The groups are shells around one centre, one inside the other: the same stretched ball of 6 dimensions in 6 sizes.
Known rows, each followed by its group:
[ 33   3  36  28  20  31  -1  -6   0   8  33 -11  -8   9  -2]
Q_682
[  0  22   0 -21   6 -31   0  22   2  19  30 -46  -8 -11 -56]
Q_537
[ 48 -20  41  44  16  38 -15 -16  -2  -6  35 -11  15  18  20]
Q_369
[ 28  49  27  21  33 -10  -4   2  25   5  33 -11   4 -13 -15]
Q_537
[ 22  29  -8  -9  -1 -13  17 -43  19   4 -27  10 -14  14  22]
Q_13
[ 33  -8  29  27  14 -14  -6 -17  24  11  28 -39  23  11   2]
Q_13
[ 27  31   9   7  13  -3 -12   0  16 -11  19 -12  26  -2   0]
Q_426
[ 45   0 -15  12  -7 -50 -13 -61  13 -25 -27  12  19  13  41]
Q_537
[ -9   0 -19 -47 -23  22  15  10 -24  16  -4 -26 -27  16 -30]
Q_426
[ 31  55 -10   1  13 -29 -14 -15  14 -26  -2  17  15 -12   7]
Q_369
[22 32 22  9 18 33  1  6  4  4 25 -4 -5  2 -7]
Q_13
[ 41 -32  26  32   5   1  -9 -29  -2   3  20 -22   5  20  11]
Q_682
[ 31 -37   5   5 -17  22   0 -37  -7  -2  -8 -14   7  35  30]
Q_369
[ 13  35 -11 -16   4 -38 -10   6  10  -6  11 -22  15 -11 -25]
Q_682
[ 17  -9  39  12  11  45   9   7  10  28  37 -43   4  20 -11]
Q_682
[ 13 -13   8 -13 -11  43   0   6  -4   5  15 -33  20  24   0]
Q_682
[ 38  48  20  23  26  -3 -11 -12  37 -12  17  -2  36  -3  19]
Q_955
[  1   1 -22 -36 -17 -18  -3  10 -22   1   5 -29  -9   3 -37]
Q_426
[  7  30  11 -11  12   7   8  14  -1  18  25 -22 -20  -4 -36]
Q_682
[ 14  -3 -25 -22 -16 -46  -1 -24 -13  -2 -13 -14 -16   6 -15]
Q_426
[ 38 -15  36  31   9  24  11 -42  31  18   6 -21  15  33  38]
Q_369
[ 40  -8  32  36  18 -28  -1 -35  26  14  21 -28   7  11   7]
Q_13
[ 15  27 -24 -19  -6 -55  16 -44   4   7 -31   8 -38   2  -5]
Q_369
[ 35   5 -32  -7 -14 -68 -12 -52  -2 -26 -31  12   2   5  19]
Q_537
[ 22  -5  -2  -3  -6   8   4 -20 -28   1  -1   6 -38  11  -8]
Q_955
[ 18  12   2 -10  -3  23  -8   6   5  -8  13 -21  29  12   3]
Q_13
[ 13  59   8  -7  20   1  -6  21  23  -2  26 -17  21 -12 -20]
Q_537
[  6  28 -44 -44 -22 -40   4 -24  -7 -12 -35   6 -13   3  -5]
Q_682
[ 42 -29  27  32   4  -5   2 -48  20  11   6 -24  12  29  30]
Q_955
[ -1  15 -22 -37 -12 -10  -1  15 -27   0   6 -18 -22  -3 -42]
Q_13
[ 30  13   5   5   3  19 -15  -3  -5 -19  13   0  19   6   9]
Q_426
[ 39  -3  13  27  13 -49  -7 -37   7   3  11 -12 -10   2  -2]
Q_955
[ 41   2  47  40  23  47  -4 -12  20   6  33 -15  21  18  23]
Q_13
[ -4  37  11 -23   8  20  21  15  17  29  16 -33 -11   5 -28]
Q_955
[ 52  -1  44  55  26 -19   4 -55  45  14  13 -16  15  18  36]
Q_955
[ -9  35 -57 -67 -31 -33   5  -4 -16 -12 -35  -1 -13   0 -22]
Q_537
[ 11  10 -41 -38 -27 -36   8 -39 -11  -9 -42   8 -21  13   6]
Q_955
[ 12  52 -15 -22   3 -26   8 -15  24  -1 -14  -2   4  -2  -1]
Q_13
[ -7  16 -17 -40 -13 -18  26 -12  -4  28 -13 -22 -43   9 -31]
Q_369
[ 35  27  -9   3   2  -4 -10 -28  -1 -25 -12  24   5   5  23]
Q_426
[ 49  15  34  47  29 -48 -13 -34  49   2  25 -27  39   1  18]
Q_537
[ -7  16  -3 -37 -10  46  24  11 -16  24   2 -16 -36  16 -25]
Q_955
[ 20  25 -10  -8   3 -39 -11  -5   4  -9   8 -14   8  -7 -17]
Q_426
[ 18  29  46  17  27  53   6  20  28  22  45 -34  19   8  -8]
Q_537
[ 49  12   4  24   4   2  -3 -57  10 -21 -21  31   3  19  52]
Q_682
[ 51   3  -6  23   0 -23 -16 -53  -4 -31 -17  30   3  10  39]
Q_369
[ 12  21  -4 -14  -1 -11  19 -26   5  17 -12  -5 -32  10  -7]
Q_426
[  4  60 -13 -26   7 -28  18 -12  19  13 -12  -1 -24  -7 -18]
Q_369

New rows, each followed by its group:
[ 13 -24   5  -9  -9  26  -4  10 -34   6  24 -27 -19  13 -28]
Q_955
[ 31  61  29  22  33   6   8 -16  46   8  14   0  13  -1  16]
Q_369
[ 49   1  41  50  26   4  -1 -37  14   6  22  -1  -8  11  19]
Q_955
[ 45  15  41  41  22  37  14 -47  32  10   3  10   1  25  49]
Q_369
[  6 -11  13 -14  -7  33   7  10   1  20  21 -45   8  21 -15]
Q_13
[ 44  -3  28  32  11  10  -8 -32  30  -4  12 -16  38  21  38]
Q_682
[-14  14 -23 -56 -22  34  -1  39 -22   0  11 -35   8   8 -37]
Q_537
[ 24   8  44  21  19  51  13  -7  25  24  28 -27   7  21  10]
Q_682
[ 37  -3   3  17   4 -52  -5 -43  13  -1  -2 -12   1   6   8]
Q_426
[ 32  28   6  13  16 -23 -19  -3   7 -15  22  -7  17 -10  -8]
Q_955
[  8  42 -13 -28  -4  10   4   0  15  -5  -7  -8  17   6   3]
Q_682
[  6  16 -31 -34 -15 -27  -6   2 -28 -10  -4  -5 -22  -5 -33]
Q_682
[ 35 -19  33  30   9  11  16 -44  11  25   7 -14 -23  26  17]
Q_369
[  5  39  13  -8  16 -19  20  -3  19  32  15 -26 -28  -4 -33]
Q_537
[ 53 -10  29  41  11  35  -8 -40   5 -13   7  12  13  25  47]
Q_682
[ 24  22   2   0   3 -25  10 -37  35   8 -12 -13  12  13  20]
Q_13
[ 47   8   6  26   9 -39 -17 -41  22 -19   0  -3  31   6  29]
Q_682
[ 19 -14  28   5   0  73  16  -9 -12  20  14 -12 -22  31   8]
Q_369
[-11  10 -26 -55 -25  36   8  20 -29   3  -4 -18 -16  13 -28]
Q_13
[  4  39   7 -23   3  52  12  16  11   8  10 -14   8  11  -4]
Q_955
[ 33 -24   7  12  -7 -25  -1 -43  18   5  -4 -27  17  24  22]
Q_369
[ 24   6  -6  -5  -7 -24  13 -46  15   7 -23  -4 -10  19  19]
Q_426
[ 17   9   4  -3   4 -44  -3 -10  23  11  14 -42  18   1 -17]
Q_682
[ -9  42 -18 -47 -10  39  20  14 -15   9  -8   1 -31   7 -23]
Q_369
[  7  -3   4 -13  -3 -25  10  -7   8  26  13 -46  -9   9 -28]
Q_13
[ 17   3  42  14  16  52   5  16  15  24  43 -43  15  16 -10]
Q_955
[  8  24 -11 -23  -2  -5 -14  24 -12  -9  21 -22  10  -8 -33]
Q_955
[ 37   6  25  31  17 -28  14 -50  22  20   2  -5 -26  11  12]
Q_369
[ 13 -22 -20 -22 -21 -21  -2 -16 -27   0  -5 -19 -18  13 -18]
Q_13
[ 13  23  16  -8   5  57   6  10   4   5  16 -12   7  15   2]
Q_426
[  0  27 -21 -36 -10 -26  17 -14   1  15 -16 -13 -28   4 -22]
Q_426
[ 33  36   8  13  13 -23  14 -52  38   5 -19   9  -3  11  32]
Q_682
[ 22  21  -7  -9  -3 -18  -4 -19  26  -8  -7 -17  35  10  17]
Q_369
[ 18   0   4  -2   2 -32  -6  -4   2   8  20 -35   2   1 -25]
Q_426
[ 43 -24  43  45  18  14   2 -32   3  17  28 -16 -15  18   9]
Q_537
[ 12  12  17  -7   5  48  -4  25  -4   5  32 -29  14   9 -16]
Q_13
[  9 -29  16 -10 -10  45   4  11 -23  18  27 -39 -11  23 -22]
Q_682
[ -6 -23  -3 -34 -19  31   2  30 -30  16  26 -51  -6  15 -44]
Q_369
[ 32  19 -16  -4  -7 -17  -8 -35   9 -23 -20  11  18  11  29]
Q_13
[ 37  18  -6   6   0  10 -15 -23  -7 -31  -7  23  12   8  26]
Q_682
[ 31  -1  30  21  13  25 -18  10  14  -4  40 -36  44  10   2]
Q_537
[ 40  22  24  25  15  43   2 -29  14  -8   3  19   6  18  39]
Q_13
[ 12 -38  11  -9 -14  47   4   4 -35  14  20 -29 -23  25 -18]
Q_369
[ 32 -23  20  20   3   2   4 -31  -9  13  11 -13 -24  18   1]
Q_682
[ -1  -7   0 -24  -9 -18  11   1   6  28  12 -54  -5  12 -33]
Q_955
[  6  41   2 -19   5   8  16  -4  22  15   0 -15  -2   6  -6]
Q_426
[ 44  -8  23  29   7   7 -12 -32  24  -9  10 -15  40  21  38]
Q_955
[ 17  23  24   3  11  44  15  -6  18  17  13 -14  -1  17   8]
Q_426
